All groups share one centre, and each spreads out both ways along 14 directions, with some noise.
In the rows, 128 means zero.
Known rows, each followed by its group:
[137 103 145 118 114 139 171 134 139 133 149 123 135 104 140 117 110 131
 138 119  99]	(1)
[146 132 158 154  91 107 148 113 100 131 148 113 102  66 146 113 113 138
 105 149 138]	(2)
[108  92 129 102 110  83 145 167 111 148  66 127 151  32 114 132 129 163
 134 163 134]	(3)
[ 91 114 154 133 115 140 118 136 136 101 144 126  77 122 140 146  78 115
 147 141 123]	(0)
[140 102 129 149 124 176 146  96 110 169 133 122 134  51 166 174 131 133
 135 163 115]	(4)
[127  97 116 115 158 157 139 146 139 107 115  96 133 125 137 133 121 151
 119 131 116]	(3)
[109 115 110 128 164 104 160 123 159 106 105  89  98 124 138 101 107 164
 150  99 150]	(4)
[152  91 138 166 139 120 142 131 120 113 130 135 124 141 139 127 138 107
  76 126 117]	(0)
[ 78 140 149  79 113 106 167 163 119 101 186 122 174 102 166 119 137 141
 101 167 118]	(4)
[108 162 102 105 133 165 152 113  78 113 130 121 111  97 162 140 125 120
 132 179  89]	(1)
[133 133 159 142 143 117  96  99 123 113  90 110  95 123 139 128 108 115
 159 126 152]	(2)
[147  69 128 119  73  82 188 121 166 140 141 171 122 121 174 145 133  96
 150  99 111]	(4)
[121 156 123 121 117 138 125 138 127 152 124 171 120 130  77 104 108 115
 144 119  86]	(1)
[151 142 121 141 173 140 127 113 141 162  92 152 115  88 148 120 108 137
 106 144  89]	(3)
[170 114 101  85 126 106 162 128 144 100 136 115 113 122 162 146 105 120
  90 170 125]	(3)
[123 101 148  53  92 122 116 109 155 120 135 106 137  84 106 159 115 120
 169 127 130]	(0)
[122 127 126 120 154 174 126  77 150 109 162 107  93 115 109 133 120 127
 118  99  85]	(0)
[ 17 162  90 144  93 121 126 234  81 120 128 165 118 116 131  97 117 137
 120 156 101]	(0)
[156 163  92 113 126 157 143 118 121 144 115 132  87 112 133 132  89 141
 152 161 105]	(4)
[142  98 110 139 126 135 143 152  99 104 104 111 104 112 175 141 105  91
 106 170 115]	(3)
[ 54 110  82  88 182 162 170 137 135  98 110 126 127 118  91 144 138 155
 141 121  83]	(2)
[ 51 155 128 103 105 133 152 164 107  84 192 121 136 131 110  88 149 157
 102 109  89]	(0)
[132 156 139  79 165 125 156 114  76 129 105 109 222 114 155 132 202 155
 138 163 134]	(3)
[ 91 173 160 100 104 110 141 144 122 133 142 140 131 103 113  89  98 137
 168 131 118]	(4)
[123  91 106 108 133 159 136 158 115 117 104 104 136  84 135 150 143 176
 106 154  97]	(2)
[ 72 129 121 111  79 141 115 146  99  77 147 154  81 112 196 160 147 132
 113 149  73]	(1)
[103  63 120 156 106  92 151 157 137 107  93 154  98 165 141 179 118 114
 168 135 178]	(3)
[128 126 162 125 142 146 108  95  99 105 141 112 132 107  98 159 163 159
  96 146 128]	(2)
[134 128 120 126 132 125 125 110 112  90 117 127 104 156 150 140 160 131
 118 115 119]	(0)
[ 86 134 119 126 149 110 168 144 149 143 145 147 150 119 100 114 120 144
 121 130 133]	(0)
[185 136 180 178 120 112 126  95 127  97 123 146  42 160 150 144 109 197
 133 132 156]	(0)
[101 160 154 139 153 107  98 101 124 117 114 126 110 140 140 114 110  77
 153 125 153]	(2)
[140 130 132  81 114 121 151 136 152 119 141 144 131 128 145 117 110 123
 136 127  92]	(1)
[ 90 158 110 122 115 120 170 153 105 105 182 147 161 174 136  95 182 142
  98 105 103]	(2)
[160 110 122 133 125 144 149 137 154 154 158 120 133 101 101 127 123 188
  94 132 127]	(0)
[104  98  92  91 119 184 144 131 164 151 145 148 134 121  80 135 111  89
 157  95  56]	(0)
[ 91 147 114 127 187  72 146 136 162 123 115 167 110 113  54 110 110 164
  69 137 139]	(2)
[128 140 131 131 153 151 152  77 113 133 150 123 134  96 155 167 164 168
 119 153 131]	(1)
[125 123 131  86 125 138 125 126 115 107 107 110 134 100 157 141 136 133
 139 146 104]	(2)
[ 86 133 125 108 142 128 129 152 120 112 122 118 141 112 168 137 132 146
 130 157 128]	(4)
[127 132  88 131 158 128 173 110 145 150 161 112 152 104 117 132 149 169
  92 132 152]	(0)
[107 130 140 112 145 121 145 110 131 128 125 134 144 130 109 131 132 121
 159 123 133]	(0)
[146 128 129 147 127 164 158 109 105 151 140 142 132 116 132 137 140 136
 130 138 104]	(4)
[152 109 127 135 131 118 145 113 151 136 129 141 108  98 115 145 122 163
  99 134 124]	(1)
[180 141 105 104  76  66 161 135 120 155 128 125 137  73 194 139 104 112
 114 199 172]	(4)
[ 93 123 128 135 141 147 121 148 131 118 127 109 125 114 141 115 128 152
 126 120 112]	(1)
[144 133 203 165 118 162 166 138  60  78 145  92 107 141 115  49 126 155
 122 103  74]	(1)
[155 106 141 125 117 119 165 128 122 116 135 145 130 132 143 139 140 140
 110 143 112]	(2)
[136 182 146 142 165 117 156  93 121 139 148 181 140 173 128 120 138 107
 121 140 119]	(3)
[134  46 145 107 116 112 192 119 150  86 162 122 144 130 200 169 138  84
 109 136 112]	(1)
[157  75  92 124 106 134 113 169 169 125  98 102 112 122 171 134 126 176
 131  98 126]	(2)
[155  49 178 104  28 124 186 158 127 109 159 109 101  64 149 102  68  88
 143 120  69]	(4)
[121 116 102 157 108 179  78 173 129 151 131 131 113 101 120 112 125 139
  83 113  79]	(3)
[135 117 167 112 117 129 137 138 119 118 107 177 133 149 125 105 120  72
 144 111  58]	(0)
[ 98 168 131  96 102 141 114 141 131  94 161 182  65 113 206 139  93 117
 106 164  41]	(1)
[161 128 141  73 144 116 132 101 151 124  90 114 137 133 116 122 124 134
 175 110 125]	(4)
[168 144 104 168 148 167 139  78 122 188 152 145 127  89  98 148 136 121
  87 149 114]	(4)
[114 156 145  87 131  65 164 125 136 118  93 158 133 141 139 129 134 172
 187 139 157]	(0)
[146  91 218 130 142 109 157 134 137 104 129 101 147 121 128  68  94 102
 128 101 109]	(2)
[ 87 125 127  79 174 198 130  87 111 105 111  48 117  66 101 156 105 157
 177 150 116]	(4)
[145 113  72 103 148 105 150 133 174 138 118 179 141 153 119 161 149 135
  92 130 112]	(1)
[187 120  84 124 170 140 112 125 144 136 111 128 142 136 151 152 147 126
  51 159 120]	(4)
[140 111 105 173 138 156 155 132 106 143 104 111 120 132 159 124 131 126
 146 122 134]	(1)
[148 150 155 101 131 179 108  77 134 116 176 104 138 146 140 131 151 134
 140 106 105]	(3)
[130 115  86  87 139 137 179 113 109 107 106  94 158 160 145 136 165 118
 177 113 133]	(1)
[113 139 157 112 152 138 157 136 141 117 138 132 134 139 140 119 110 166
 150 137 113]	(0)
[109 164 131  89 111 112 106 135 111  92 113 131 116 133 157 131 146 165
 141 141 122]	(2)
[ 97 135 114 125 143 158  95 152 158 138 133 134 115 154  98 146  97 146
 150 133 140]	(3)
[118 128 155 122 136 138 175  75 148 159 184 150 160 111  67 101 139  94
 128  80  89]	(4)
[109  94 109 131 112 151 152 141 148 124 156 164 112 153  95 158 133 138
 122 113  99]	(2)
[107 127 106 133  94 152 113 125 105 176 116 179 127  75  69 175 150 143
 129 152  99]	(1)
[113 116 116 108 158 126 167  79 121 104 148 100 166 113 168 134 215 149
 101  93 116]	(3)
[105 154 148 130 175 128 130 103 124 116 129 104 134 125 132 109 130 137
 131 124 142]	(4)
[105 110 148 101 171 109 127 124 168 121 102 164 126 136  73 128  89  82
 135 118 102]	(2)
[ 99 138 150 140 164 107 137 128 123 122 121 139 128 121  99 105 107  99
 114 136 128]	(2)
[108 173 106 116  75 129 105 127 132 138 123 142  78 120 143 118 121 161
 195  98 117]	(1)
[183 126  53 103 112 157 114 130 182 174 109 155  94  97 120 142 111 171
 112 119  76]	(3)
[104  81 194 185 155 145  85 166 125 104 104 117 113 139 101 109 108 139
 114 103 128]	(3)
[109 157 136  94 138  98 139 101 145 123 154 140 134  91 109 115 136 135
  97 129 113]	(3)
[141 119 124 127 139 134 101 134 160 133 141 111 127 105 119 128 137 184
  83 117 131]	(3)

New rows. What belongs after each?
[123 125 172 132 155 107 100 145 138 102 128 157 133 169 122 148 121 129
  96 159 144]	(2)
[132 164 148 134 162 108 113  96 128 135 121  83 129  84 147  88 119 140
 119 123 153]	(2)
[121 170 106  78 129 122 102 147 124  93 111  83 108 117 201 106 115 170
 138 147 130]	(1)
[124 121 116 115 108 135 138 131 119 115 124 147 102 104 120 141 138 161
 115 131  90]	(1)
[145 158 160 129 147 141 122 140 101 141 112 124 154 130 157 130 131 178
 149 173 146]	(0)
[167 125  92 107  96 113 136 147 116 125  70 166 103 171  15 104 142 151
 149  83  93]	(1)
[127 125 122 119  98 111 159 137 107 141 132 135 147 122  98 115 109  73
 139 144 129]	(1)
[125 144 164 163 113  98 120 107 157 114 184 184  94 164  58  91 137 126
  75  62 103]	(3)
[153 135 157 130 180 123 124  94 160 133 135 142 134 115  94 102 127 127
  74 109  98]	(0)
[129 191 114 101 130 121 126 145  83 117 124 124 107  83  86  96 112 163
  75 184 104]	(1)
[109 132 135 102 134 142 105 144 155 144 118 142 134  97 153 119  96 112
 146 130  85]	(4)
[138 118 135  45 105  87 138  99 161 132 117 119 149  67 116 145 130 137
 154 129 129]	(0)
[161  99 133 136  95 141 166 104  83 133 105 160 113 124  66 149 141 108
 142 129  95]	(1)
[103 115 123 121 121  97 120 127 105 112  96 142 125 104 124 139 151  97
 119 132 121]	(3)
[117 121 164  95 142 123 139 117 142 132 123 118 163  97 206 141 133 140
 159 143 123]	(4)
[140 109 122 134 168 124 145  90 159 143 132 131 133 100 113 159 135 148
 101 136 145]	(1)
[105 128 120 122 147 182 133  98 136 108 187 107 128 160 130 158 136 112
 127 126 121]	(0)
[134 124 130 141 137 152 124 104 154 146 132 126 109 116 126 143 120 164
 146 114 134]	(3)
[104 141 126  91 132 118 180 143 104 127 126 138 162 118 159 136 120 104
 152 179 122]	(3)
[115 162 133 125 111 113 115 142 148 157 162 146 150 114 183 123 116 120
 127 148 137]	(1)
[108 128 151 122 120 138 120 124 107 124 145 130 138  83 137 149 140 132
 105 163 117]	(1)
[121 126 126 155 119 153 120 130 119 128 148 141 122 136 129 116 152 122
 100 102  95]	(3)
[135  88  98 149  97 118 154 160 146 143 135 131 110 107 152 123 110 128
 110 122 125]	(2)
[145  80 153 157 120 141 118 144 129 121 111 156 107 160 124 167 114 118
 134 138 129]	(2)
[126 140 186 126 132  95 102 172 145 141  84 202 127 152  85  97  91 128
 144 127  95]	(0)
[124  79 151 129 117 144 110 170 114 141  73 142 108  65 123 156  61  90
 140 186  99]	(2)
[ 96 118 122 128 156 138 114 145 119  96 125  97 123 131 160 150 105 106
 118 169 150]	(3)
[143  81 146 114 118 120 145 113 109  72 113 137  96 128 147 170 128  83
 106 151  95]	(1)
[ 97 142 108 171 199 118 187 120 101 101 121  92 113 126 174 114 155 196
 106 141 164]	(0)
[122 136 151 151 141 159 131 143 116 114 130 128  97 127 166 122 101 158
 126 150 105]	(0)
[135 135 147 138 151 144  92 103 144 162 104 145 133 125  80 133 142 160
 156  99 130]	(1)
[138 124 109  91 129 155 111 117 138 133 113 142 132 126 138 148 129 100
 140 129  83]	(0)
[170 115 144 124 105 138 114  98 127 137 114 119 115  94 116 134 136 146
 132 113 114]	(2)
[ 90 142 121 136 107 122 102 150 127 144 145 148 135 110 128 135 142 147
 111 133 133]	(1)
[150 150 116 148  82 130 105  97 106 130 142 140  66 100 177 165 111 102
 112 166 130]	(0)
[135 119 131 147 127 109 134 118 114 123 110 154 110 123 147 129 129  84
 113 135 111]	(0)
[149 116 173  98 138 130 145  77 121 125  80 111 119  92 146 136 116 117
 198 121 110]	(0)
[108 117 132  92 126 115 109 107 150 109 131 126 126  96 172 153 135 106
 115 128 112]	(3)
[109 117 199 139 143  73 138 128 152  85 154 145  98 140 117 131  85 121
 101 145 157]	(2)
[144 187 131 129  69 146  85  93  41 124 109 162  90 114 217 187 152  96
 161 201 117]	(1)
[137  96 134 126 129 139 149 149 145 133 140 109 140 105 134 140 112 160
 118 145 136]	(0)
[161 135 158 137 146 148 134 106 139 149 136 140 133 114 155 129 124 153
 123 137 107]	(1)
[ 95  99 111 119 117 164 131 116 122 144 103 146 109  85  66 158 125 127
 165 118  93]	(1)
[165 118  98 118 111 144 170 104 112 140 116 131 113  91 160 158 141 149
 135 152 106]	(2)
[123 124 152 106 107 152  60 149 166 156 136 108 117  61 145 137  68 136
 137 151 122]	(2)
[103 102  42 157 133 140 178 132 115 149 106 122 125 126 137 137 140  95
 147 114 129]	(4)
[109 144 105 147 138 131 121 128 109 128 110 131  97 111  92 124 117 137
 115 139 129]	(1)
[126 115 111 125 112  85 136 143 159 139 116 160 122 123 113 124 129 142
 119 107 136]	(4)
[ 86 139 109  76  69  95 100 131 134 126 159 201 132  99 146 198 156 100
  98 175 106]	(1)
[114 121 147 155 121 142 170 117  99 130 144 125 124 124 100 106 122 104
 143 115 114]	(1)
[ 20 101 117 137 152 119 127 126 176 138 125 101  97  43 107 127  95 158
 153  95 146]	(4)
[112 120  98 103 109 110  92 158 137 123  93 132  86  69 112 149  82 111
 105 167 119]	(1)
[152  89 106 121 131 178 175 121 172 164 157 113 132  96 113 146 101 164
 137 125 109]	(0)
[ 89 113 127 110 113 129 147  99 122  83 160 102 101 130 146 157 131 103
 152 123 141]	(0)
[115 152  84 125 127 149 144 163  74 115 104 120 139 152 136 106 144 121
 133 140 104]	(1)
[104 106 126 127 119  81 196  65 197 130 158 180  64  92 112 129 109 126
 137  71  99]	(3)
[166 156  65  79 165 119 140 125 158 137 105 143 126 141 152 166 104 139
 118 187 137]	(3)
[102 103  78 149 112 135 134 151 108 132 110 124 144 146 171 156 177 136
 149 117 148]	(1)
[147 147 122 133 180 117 153  91 136  99 121 125  96 130 185 129 139 162
  93 137 119]	(0)
[147 119 128 136 142 141 135 128 134 124 138 116 111  97 158 121 110 135
  89 143 105]	(3)
[102 127 105 100 148 139  99 135 128 138 119 110 160  74 176 177 145 138
 107 183 141]	(1)
[132  99  74 123 123 181 147 133 164 165 157 116 126 116 124 185 103 151
 153 150 147]	(0)
[119 172 122 119 156 140 142  82 103 138 137 160 147 147 131 150 141  75
 139 159 120]	(1)
[144 154 152 164 142 126 169 115 114 157 128 127 140 122 161  84 129 155
 157 119 134]	(4)
[116 126 142 136 141 157 154 130 117 121 133  92 125 115 146  97 114 141
 150 115 109]	(1)
[179  78  88 146 173 154 184 137 173 185  97  98 182 148 159 114 122 138
 174  95 150]	(1)
[153  80 166 101 132 145 147  96 135 112 126  95 138  95 171 140 119  99
 147 123 103]	(4)
[123  89 168 147 133 118  88 140 141 114 111  92 128 112 118 122 130 156
 122 102 153]	(1)
[111 126 188 106 171 152 138 108 153 126 143 113 144  94 173 125  96 132
 152 142 105]	(3)
[127  89 133 103 153 123 146 140 157 139 135 131 162  75  79 122 114 118
  67 137  92]	(2)
